There are 10 hidden switches. A switch that is on adds its own fixed numbers to the row, and there is some noise. The rows also spread widely along 12 directions, which tell nothing about the answers.
(in the rows, 128 means zero)
Known rows, each followed by its switches (1 for on, 0 for off):
[169 155 112 107 122 154 135 109 100 112 116 100 145 111 125 110 141 162
 103 142 130 150 100 102 141 116  85 138 110 173  59 144 151 109 138 170] : 1 0 1 0 0 1 0 1 1 1
[155 191 140  70 102 142 106  86  87 143 130 110 174 136 139 129 143 128
  99  94  59 138 143 117 162 107 142 109  73 106 119 158 119 107 200 173] : 0 1 0 0 1 1 0 0 1 0
[168 101  76 147  76 138 146 122 138 149  81 148  80 105 170  86 107 142
 216 116 108 173 103 186 108 139  91  96  92 133 131 131 160  78 154 148] : 0 1 0 0 0 0 1 1 0 1
[ 87 175 139 151 159 121 155  99  99 205 121  92 163 119 133  90  53  92
 115  88  61 127 204 147  94  77 127 161 121 176 141 139 133  51  92 114] : 1 1 1 0 1 0 0 0 0 0
[158 162 178  89  55 145 105 136  87 136 147 130 182 143 163  84 127 134
 118 158  94 133 109  77 171 115 116 129  89 156  71 138 129 136 186 197] : 1 0 1 0 0 1 1 1 1 1
[ 73 163 149  92 120 120 160 126 129 172 108  69 111  44 110 143 114 102
  78 119 103 104 170  98  93 125 129 141 134 136 189 192  83 131 182 137] : 1 0 0 0 0 1 1 0 0 0
[143 119 145 105 132  89 183  80 125 185 138 131 159 100 135  34 124 117
 110 125 145  84 131 138  40 119 101 166 115 147 139 147  92 104 156 165] : 0 1 1 0 0 1 0 0 0 0
[ 99 163 170 106  69 125 120 123 124  98 159 103 158 118 128  75  99 161
 133 170  96 128 126  84 135 148 128 155  98 206  99 150 116 143 147 193] : 0 1 1 1 1 1 1 1 0 1
[117 171 164  66 128 120 131  86  97 190 148 100 178 110 136  69 134 146
 102 136 115 117 127  92 121 110 133 165 120 165 113 134 101 119 162 178] : 1 1 0 1 0 1 0 0 0 0
[139 113 156 147  99 153 146 242 138  77 139 125 159 160 171 119 183 119
  80 102 118  64 122 111 155 139 137 145 163  94  85 160 104 119 138 112] : 1 0 0 1 0 1 0 0 0 1
[160 112 115  92  99  89  80  98 117 197 127 170 149 136 113 122 180 128
 109 109 124 142 118 139 108  84 172 113 129 143 138 124 112 102 114 179] : 0 1 0 1 0 1 0 1 1 1
[178 123 126 134  44 142 165 128 117  74 135 143 147 130 172 101 124 120
 114 156 105  98 113  95 130 149 102 111  81 146 108 169 129 122 167 173] : 0 1 1 0 1 1 0 0 0 0
[100  98 160 179 140 119 130 176 147  93 155 140 164 143 133  72 142 161
 151 119 147 101 112 167  93 145 123 168 159 147  86  96 104 113  84 116] : 0 0 1 0 0 1 1 1 0 0
[ 57 164 171 100 129 107  73 144 120 148 143 115 170 134  98 103 137 214
 157 117 102 178 128 164 124 132 149 145 130 148  67  73 125 133 105 150] : 1 1 1 0 0 1 0 0 1 1
[ 43 167 137 150 115 132 138 177 121 134  88  72 128  59 106 160 126 143
 109 111 105 134 162 114 117 123 115 121 175 168 157 135 112  98 123  91] : 0 0 0 0 0 1 0 1 1 0
[158 105 149 130  75 134 158 181 120 129 114 148 143 143 162  48 144 130
 127 129 161  74  97  89 121 123  99 149 146 164  84 129 127 102 133 148] : 0 1 0 0 1 1 0 1 0 0
[161 163 129  94  52 159 107  94  96 150 133 133 137 126 159  93  86 119
 142 149  81 147 116  73 172 108 126 116  76 183 106 155 145 112 178 208] : 1 1 1 0 1 0 1 1 1 0
[174 147 107  73 126 119 125  76 109 164  96 117 118 107 103 114 158 150
 110 102 144 146 114 135 114  99 101 121  84 129  87 148 138  99 154 184] : 0 0 0 1 1 1 0 1 1 0
[ 67 173 141  84 145 133 128 165 162 125 129  87 108  90 104 142 144 168
 126  77 100 122 148 157 131 159 150 139 132  92 120 161 102 137 174 125] : 0 0 1 1 0 1 0 0 0 0
[ 67 150 148 113  90 132 135 145 136 122  97  99  99  69 106 117  86 190
 181 143 114 172 131 153 108 166  95 112  91 136 103 134 145 144 159 138] : 1 0 1 0 0 0 0 1 0 0
[123 105 158 116  31  96 110 133 112 128 126 159 150 126 137 104 153 162
 144 176 146 136 101 110 100 142 129 102 108 150 129 103 124 148 137 172] : 0 1 0 0 0 0 0 0 0 0
[106 172 207 102 103 134  87 149  85 122 162 122 208 174 131  81 133 152
 115 141 116 112 121  79 170 104 140 156 119 166  61 103 125 130 136 160] : 0 0 0 0 1 1 0 1 0 0
[150 118 131 171  98 125 159  81  97  91 157 112 190 115 156  98 132 125
  97 177 116 112 117 100 101 134 110 144 122 185 129 143 101 107 120 169] : 1 0 1 1 0 0 1 1 0 0
[102 126 121 108 144 119 109 136 156 197 140 134 112 109 123 115 144 105
 118  91 119 100 133 130 112 113 194 157 172 147 174 147  78 109 120 142] : 1 1 0 0 0 1 1 0 0 0
[122 143 207 106  84 118 131 180 106  90 123 125 145 143 102  86 109 156
  95 111 114 116 167 143 103 124  84 146  66 125  22 150 135 151 144 152] : 0 1 1 1 1 1 1 1 1 0
[125 173 121  59 120 129  91 105 134 128 128 103 123  97  96 154 147 162
 112 123 103 153 114 106 153 132 160 125 112 136 123 161 115 144 167 178] : 0 0 1 0 0 1 0 1 0 1
[107 125  74 157 103 157 143 149 169 118 124 130  93  76 137 133 113 123
 145 127 105 109 118 109 128 144 154 122 172 193 180 162 107  94 118 128] : 0 1 1 0 0 1 0 1 1 0
[150 103 150 159 105 121  94 156 115  24 151 160 181 188 117 123 175 185
 126 131 133 133 101 156 124 146 143 128 105 117  47 100 133 136  82 139] : 0 1 0 0 1 0 0 1 0 0
[149 152 152  92 155 119 102 107 108 112 143 121 162 156  97  88 151 178
 104  98 134 132 115 153 112 114 116 163  95 140  34 117 131 125 118 171] : 0 1 1 0 1 1 1 0 1 0

New rows. What belongs after each?
[113 146 176  87 121 124 150 166 122 162 107 115 129 135 131  70 119 141
 125  83 120 103 140 146 104 125 115 154 104  93  85 144 123 116 171 135] : 1 1 0 0 1 0 0 0 0 0
[122 141  94 121 115 135 147 132 144 111 115  93 113  72 134 154 168 139
  92 119 122 107 108 103 114 154 150 143 168 146 165 161  92 122 145 154] : 1 1 1 0 0 0 1 0 0 0
[113 167 104 177 103 176 166 126 100  70 131  77 171  96 163 167 107 101
  74 137  49 116 156  81 144 135 131 116 134 167 167 187 112  89 139 112] : 1 1 0 0 0 0 0 0 1 0
[ 97 142 112 117 126 128 133 146 150  75 101  85 100  72 101 146 156 190
 129 111 127 140 107 147 102 173 128 139 141 132 116 145 113 139 143 138] : 0 1 1 0 0 0 1 1 0 0
[103 141 139 117 152 107 128 104 124 141 152 109 138 114  93 121 106 134
  79 138 135 122 154 114  92 115 132 158 111 173 107 150 119 128  93 152] : 1 0 1 1 0 0 0 0 0 0
[126 117 107 140 103 146 139 152 144 135 116 142 103 121 150 113 109 124
 150 115 104 124 123 135 124 136 135 124 123 130 131 150 131 104 134 127] : 1 1 0 0 0 0 0 0 0 0
[101 123 118 148 112 102 174 102 127 135 109 102 130  56 116 123 118 114
  99 136 110 113 159 129  55 131 118 125 134 158 192 171  89 105 131 125] : 0 1 0 0 0 1 0 1 0 0
[132 119 105 122  97 138 128  99 137 117 128 117 125  91 153 114 162 170
 164 154 133 149  75 129 133 160 122 121 131 136 137 124 114 125 161 172] : 1 0 0 0 0 1 1 0 0 0
[177 104 127  96 128 112 125  99 134 114 131 150 144 139 123  62 174 193
 156 119 160 131  69 168  99 149 117 154 110 118  51 108 119 125 133 187] : 1 1 1 0 1 1 0 1 0 0
[ 69 167 183 111 120 105 145 117 112 127 150  89 193 115 137  63 132 193
 144 133 104 128 132 154  92 159 118 166 119 129  97 108  96 130 158 152] : 1 1 1 1 0 0 0 0 0 0
[ 86 136 130 141 106  99 117 139 123 140  87 117 120  94  95 130 132 179
 149 131 152 157 132 150  99 117 101 126 138 183  99  88 154 103  77 137] : 0 0 1 0 1 1 0 1 0 0
[ 76  99 160 175  57 115  85 161 157 102 177 168 145 139 124 122 122 132
 163 160 103 124 137 135 129 140 176 112 125 169 150 124  95 133 100 151] : 0 0 0 1 1 1 1 1 1 0
[189 121 112  89 142 138 110  83 128 149 155 145 125 141 119  82 137 132
 104 139 171 112  79  94 121 111 131 163 110 171  79 144 127 122 129 200] : 1 0 1 0 0 0 1 0 1 0
[114 122 148 189  74 115 144 159  90  88 120 117 185 105 143 139 146 128
  75 146 109 111 147 112  90 118 112 121 150 167 126 128 105 106  95 126] : 1 1 1 0 0 0 1 1 1 0
[169 115  56 117 125 139 178 114 143 147  69 108  69  74 147 112 148 160
 144 114 168 139  83 140 102 149  80 125 126 135 112 140 154  89 151 154] : 1 0 1 0 0 0 0 0 0 0
[115 148 165  92 122  97  87  96 107 130 133 125 159 131  92 103 148 184
 136 122 127 153 118 153 106 123 139 142 100 139  88 106 113 137 129 177] : 0 1 0 0 1 1 1 1 0 0
[138 151 131 136 105 127 163 160 107 113 107  82 176 101 162  99 178 138
  90 110 114  99 114 106 114 128 108 153 177 153 123 136 101  91 144 135] : 0 1 1 0 0 1 1 1 0 1
[ 98 139 120 119 166 145 102 134 156 135 136 126 110 127 111 123 102 151
 170  82  81 149 135 183 129 139 181 137 121 105 126 147 114 113 130 119] : 1 1 0 0 0 0 0 1 0 0
[128 152 137 119 118 113 172 113 117 150 135  90 201  97 175  75 175 129
  99 117  92  90 125 122  92 142 134 156 157 125 170 147  66  92 178 151] : 1 1 1 0 0 1 0 0 0 1
[ 84 163 119 104  78 125  98 135 135 121  90 103 107  72 114 138 158 212
 181 111 114 178 101 154 135 154 120 108 133 148 114  99 129 125 157 166] : 0 1 1 0 1 1 1 1 1 0
[117 143 127 160 118 154 167 145 129  64 133  99 141 106 140 129  97 132
 109 134  80 118 151 125 116 155 112 126 106 145 127 177 119 115 140 109] : 0 1 0 0 0 1 0 0 0 0
[119 167  74 125 177 152 165  83 133 112 100  52 102  62 119 118 117 177
 132 100 108 152 114 153 108 151 102 164 133 163 106 155 123  93 138 146] : 1 1 1 1 0 0 1 1 0 0
[116 162 140 107 123 134 120 114 125  96 158  97 148 123 116 122 105 126
  82 136  87 122 145  94 122 134 152 157 103 172 123 182 110 137 134 165] : 0 1 1 0 0 0 1 0 0 1
[121 172 117  99 146 141 138  73 116 153 135  84 131  92 124 108 104 125
 115 115  86 132 143 118 116 121 131 146 109 158 150 167 112 104 162 158] : 0 1 0 0 0 1 1 0 0 0
[164 119 137 136 159 129 145 110 127 115 182 129 193 147 151  85 155 100
  73 111 102  68 126 128 105 126 159 177 144 130 124 159  69 105 127 151] : 1 1 1 0 0 1 1 0 0 0
[147  77  97 165  79 121 125  91 152  76 154 165 106 108 114 161 110 110
 117 187 126 131 129 121 103 147 149  95  84 161 161 178 114 136 101 168] : 1 0 0 0 1 1 0 0 0 0
[ 78 159 162 106 115 131 158 155 135 166 129  84 132 102 147  54  96 146
 149 111  92 123 146 139 104 142 115 167 114 138 126 151 107 116 174 141] : 1 1 0 1 0 0 1 0 0 1
[118 107 131 154 161 131 183 170 166 129 153 118 149 119 155  65 157 123
 114  87 138  56 122 158  86 151 125 175 175 119 125 149  73  90 135 115] : 1 0 1 1 0 1 0 0 1 0
[170 117  70 161 178 137 166  85 137  79 145 105 169 117 145 134 175 132
  86  99 108  98 110 154  90 151 151 154 153 114 146 159  86  81 114 130] : 1 1 1 0 0 0 0 0 0 0
[171  88 137 134  83  92 152  86 125 125 144 163 166 130 145  52 152 135
 129 159 160  92  95 124  63 136 120 142 109 159 125 125 100 113 129 187] : 0 1 1 0 1 0 0 1 0 0
[105 135 196 113  98 133 120 150 117 108 174 132 165 153 131  59  90 149
 118 164 128 103 125  92 116 140 130 175 105 177  66 132 118 156 126 167] : 1 1 1 0 0 0 1 0 0 0
[104 106 149 130 105  82 125 143 134 146 112 127 151  97 126 125 186 151
 133 100 129 122 124 188  73 143 147 125 144  68 150 118  76 124 149 137] : 1 0 1 0 0 0 1 1 0 0
[106 141 111 127 116 130 175 168 138 193  60  77  87  61 149 108 134 105
 125  82 120 109 145 127 110 108 103 145 170 145 166 165 111  67 155 123] : 1 0 0 0 1 1 1 1 0 1
[185 133 140 118 128 117 133  89  83 187 131 124 187 155 140  83 131  70
  64 125 126  96 141  82 114  56 129 156 113 167 118 152 118  72 109 167] : 1 0 0 0 1 0 0 1 0 1
[123 153 139 101 101 161 109 128 141  90 163 136 111 141 117 109  75 135
 137 140  88 129 132  97 161 146 152 128  74 164 101 179 134 141 148 166] : 0 1 0 0 1 1 0 0 0 0
[137 131 105 143 166 138 164  89 148  94 153 109 112  96 100 109  88 117
  95 132 121 112 147 132  80 138 106 156  98 167 122 189 113 117 124 147] : 0 0 1 0 0 1 1 0 1 0
[134  89  93 167 136 132 137 175 175 130 127 149 109 131 141 120 168 118
 129  84 145  84 113 157 107 136 157 144 170 118 138 135  98  83 100 119] : 1 0 1 0 1 0 0 0 1 0
[112 164 144  67 123 153  95 171 126 151  89 103  97 113 116 133 151 177
 151  85 123 160 103 138 165 129 132 134 124  96  73 124 145 133 174 146] : 1 0 0 0 0 0 1 1 0 0
[ 70 119 158 143 104 115 143 178 159  68 156  99 134 100 112 128 162 157
 102 148 150  89 123 108  98 173 140 155 150 140 143 152  84 154 128 129] : 0 0 0 1 0 0 1 0 0 0
[158 127 172  96  43 145 100 158 102 141 141 158 149 156 167  77 129 131
 148 151 114 121  94  82 165 123 143 122 104 140  89 133 129 141 176 185] : 1 1 0 0 0 0 1 1 0 0
[132 128 130  69 168 103 125 112 146 142 118 112 102  98  72 113 167 164
  98 103 168 123 115 149  88 133 127 156 116 110  98 156 107 143 144 160] : 0 0 0 1 0 1 0 1 0 0
[ 35 148 152 132 106 105 139 158 147  58 113  68 137  43  84 180 163 183
 107 126  95 138 157 155  76 187 146 114 146 103 181 161  67 157 156 105] : 0 1 0 0 0 1 0 1 0 0
[ 72 106 170 166 103  94 107 186 136 134 127 136 149 127 114 137 141 117
 114  97 105 105 172 165  84 120 178 139 157 118 154 125  83 114  86 106] : 1 1 0 0 1 0 1 1 0 0
[101 112 134 173  87 121 146 106 152 137 192 150 159 125 163  74  78  81
 145 148  63  90 161 134  89 140 166 136 114 174 201 166  76 103 134 148] : 0 1 1 1 0 0 1 0 1 0
[138 144  98  83 149 166 142 107 165  99 162 109  92  92  99 114 121 126
  87 139 135  86  98  56 131 150 157 163 132 187 144 207  93 142 158 167] : 0 1 0 0 0 1 0 0 1 0
[104 133 144 134 105 103 138 118 111 167 125 110 174  92 148  76 158 164
 142 128 129 122 111 135  90 129 122 154 172 168 134  89  93 100 126 153] : 1 1 1 0 0 1 1 1 0 0
[157 124 133 102 177 119  92 160 129 115 125 128 158 165  99 118 201 187
 112  74 156 134  90 173 121 121 150 163 145  88  37 101 125 118  99 140] : 1 0 1 0 0 0 0 1 0 1
[114 135 145 126  90 113 153  92 102  86 115  91 149  82 118 125 122 173
 117 174 123 160 129 130  85 162  82 111  70 125 113 146 125 144 161 155] : 1 0 0 0 0 0 0 0 0 0
[ 96 129 141 132  93 144 145 188 138 128 118 117 125 107 149  95 133 146
 132 137 141 101 107  95 123 145 126 150 161 160 121 128 118 116 130 130] : 1 1 0 0 0 0 0 0 0 0
[148  91 133 147  60  96 172 127 121 126 111 140 110  86 131 123 108 102
  87 161 135 111 156 127  68 130  80 110  81 147 121 177 123 130 131 159] : 1 0 1 1 0 1 1 0 0 0
[162 113 116 125 131 166 109 175 152  65 154 154 108 174 124 110 146 151
 113 102 142 101  95 125 157 133 137 152 118 151  41 151 141 122 101 154] : 0 1 0 1 1 1 1 0 1 0
[ 94 193 176  74 117 140 128 170 106 163 105  84 134 111 124 116 111 149
 116  81  81 133 162 133 151 119 120 138 104  93  77 153 133 124 189 136] : 1 0 1 1 0 0 0 1 0 0
[131 170 152  72  72 136  85 127  87 119 107 109 144 117 114 135 157 180
 114 131 117 161 104  95 149 117 122 116 100 141  82 126 140 145 171 178] : 0 1 0 0 0 0 1 1 1 0
[ 83 176  90 111 184 157 150 130 167 129 127  66  99  71 126 102 140 170
 140  90 119 112 101 125 128 157 139 186 188 175 136 136 104  99 137 132] : 0 1 1 0 0 1 1 0 0 0
[121 151 117 165 114 154 105  96 115  85 168 121 166 130 143 147  85 122
 129 139  38 152 151 135 148 137 170 121 103 155 142 157 115 112 118 145] : 1 1 1 0 0 0 1 1 0 0
[ 97 129 109 131 119 133 155 127 168 117 107 110  69  58  97 119  74 147
 147 124 104 140 145 158  76 162 116 125 104 149 141 180 118 127 145 131] : 1 1 1 0 0 0 0 1 1 0
[135 141 131  84 135 135  40 135 103 196 129 157 125 167 109 139 140 143
 130 108 132 161 112 121 179  70 166 134 127 149  61  92 160 113  89 166] : 1 0 0 0 0 1 1 0 0 0
[106 123 185  91 120  83 115 160 132 130 113 117 139 120  84  76 168 179
 125  91 150 129 129 177  66 129 111 153 107 105  74 128  99 141 146 151] : 0 1 0 0 1 1 1 1 1 1
[ 98 133 185 115  52 138  88 181 132  90 161 149 135 144 120 128 118 130
 124 169 115 109 125  70 165 141 176 118 106 143 113 158 111 168 145 162] : 1 0 0 0 1 0 0 1 0 0
[110 138 100 123 105 145 127 113 148  89 130 118  99  96 125 133 114 179
 164 142  98 164 115 145 135 167 130 110 100 154 123 148 136 125 143 153] : 0 1 0 1 0 1 0 0 0 0
[ 71 134 156 151  70 141 135 201 138  62 131 110 122 111 128 125 133 183
 137 173 150 127 106  86 137 167 105 129 134 176  92 122 142 148 115 130] : 0 0 0 1 0 0 0 0 0 0
[135 119  92 120 144 130  92  72 149 173 163 141 133 128 139 110 149 124
 153 129 129 129  88 128 135 128 190 147 146 150 170 122  95 105 124 177] : 1 0 0 0 0 0 1 0 0 0
[ 46 184 159 101 162 124 112 114 153 135 176  81 146 111 103 125 106 147
 125  99  73 124 167 146 128 152 186 163 116 121 149 160  85 129 150 146] : 1 0 1 1 1 0 0 0 0 0
[116 123 129 144 105 126  80 154 124  80 128 146 144 162 114 135 162 200
 155 133 146 159  92 142 141 139 144 127 124 158  64  78 157 122  73 144] : 0 1 0 0 1 0 0 0 0 0
[ 75 125 198 115  55 110 124 155 136 107 152 140 131 124 129  63  77 170
 175 169 111 134 136 140  96 173 113 131  69 142  97 131 127 173 162 160] : 0 1 1 0 0 0 1 0 0 0
[ 68 155 153 113 147 126 129  97 127 129 160  92 156 101 105  94  99 156
 121 148 108 125 137 113 101 145 154 168 124 175 147 143  93 132 127 146] : 1 1 0 0 0 0 0 0 0 0
[116 123 165 127 134 123 125 116 112 122 166 121 167 138 116  67 132 166
 112 162 161 121 109 115 104 122 107 172 119 186  62 114 121 131 106 167] : 1 0 0 1 0 1 1 0 1 0
[153 102 113 177  97 140 138 125 136  42 145 133 145 135 143 127 135 128
 125 135 101 113 119 141 113 156 141 124 107 131 136 161 106 115 123 143] : 0 1 0 0 1 0 1 1 0 0
[104 147 175 105 145 145 111 177 156 114 194 126 165 179 145  66 131 130
 138 107  99  86 120 118 153 146 180 177 129 119 104 152  95 131 152 142] : 0 0 0 1 0 0 0 0 0 1
[102 173 179 125 129 111 141 152  99  95 127  83 191 133 112 105 132 158
  78  96  80 121 175 146 107 121 111 156 108 133  67 145 118 107 125 133] : 0 1 1 1 1 1 0 1 0 1
[162  82  86 208 144 137 143 100 143  60 173 150 168 148 157  93 142 141
 145 135 116 119  99 172  95 148 127 141 128 161 121 125 107  84  85 130] : 0 1 0 0 0 1 1 0 1 0
[128 126 148 130 108 139 172 158 152  65 167 114 147 123 145  84 120 120
  97 135  91  82 139 117 107 169 133 151 103 130 130 203  87 142 167 139] : 0 1 0 1 0 1 0 0 0 1
[199 136  92  95 123 147 103  50 111 177 158 160 140 159 154  92 109  98
 134 131 102 130 102  98 152  92 163 128  90 161 129 150 141  91 144 186] : 0 1 0 0 0 0 0 0 0 0
[ 85 112 150 133 119 101 100 160 160 169 157 158 154 121 121 105 164 135
 131 103 117  94 126 150  97 129 194 144 187 134 161 116  65 112 109 132] : 1 1 1 0 0 1 0 1 1 0
[180 125 110 171 151 133 166  93  84 129 135 115 198 152 170 108 142 107
  80 116 105 110 141 139 111  94 109 139 120 129 108 137 128  61 104 130] : 1 0 0 1 0 0 0 0 0 0
[107 135 138 134  90 143 123 147 141 122 123 133 114 114 150  77  88 170
 207 120  86 155 122 172 130 157 112 125 103 140  95 122 139 120 154 138] : 0 1 1 0 0 1 1 1 0 0
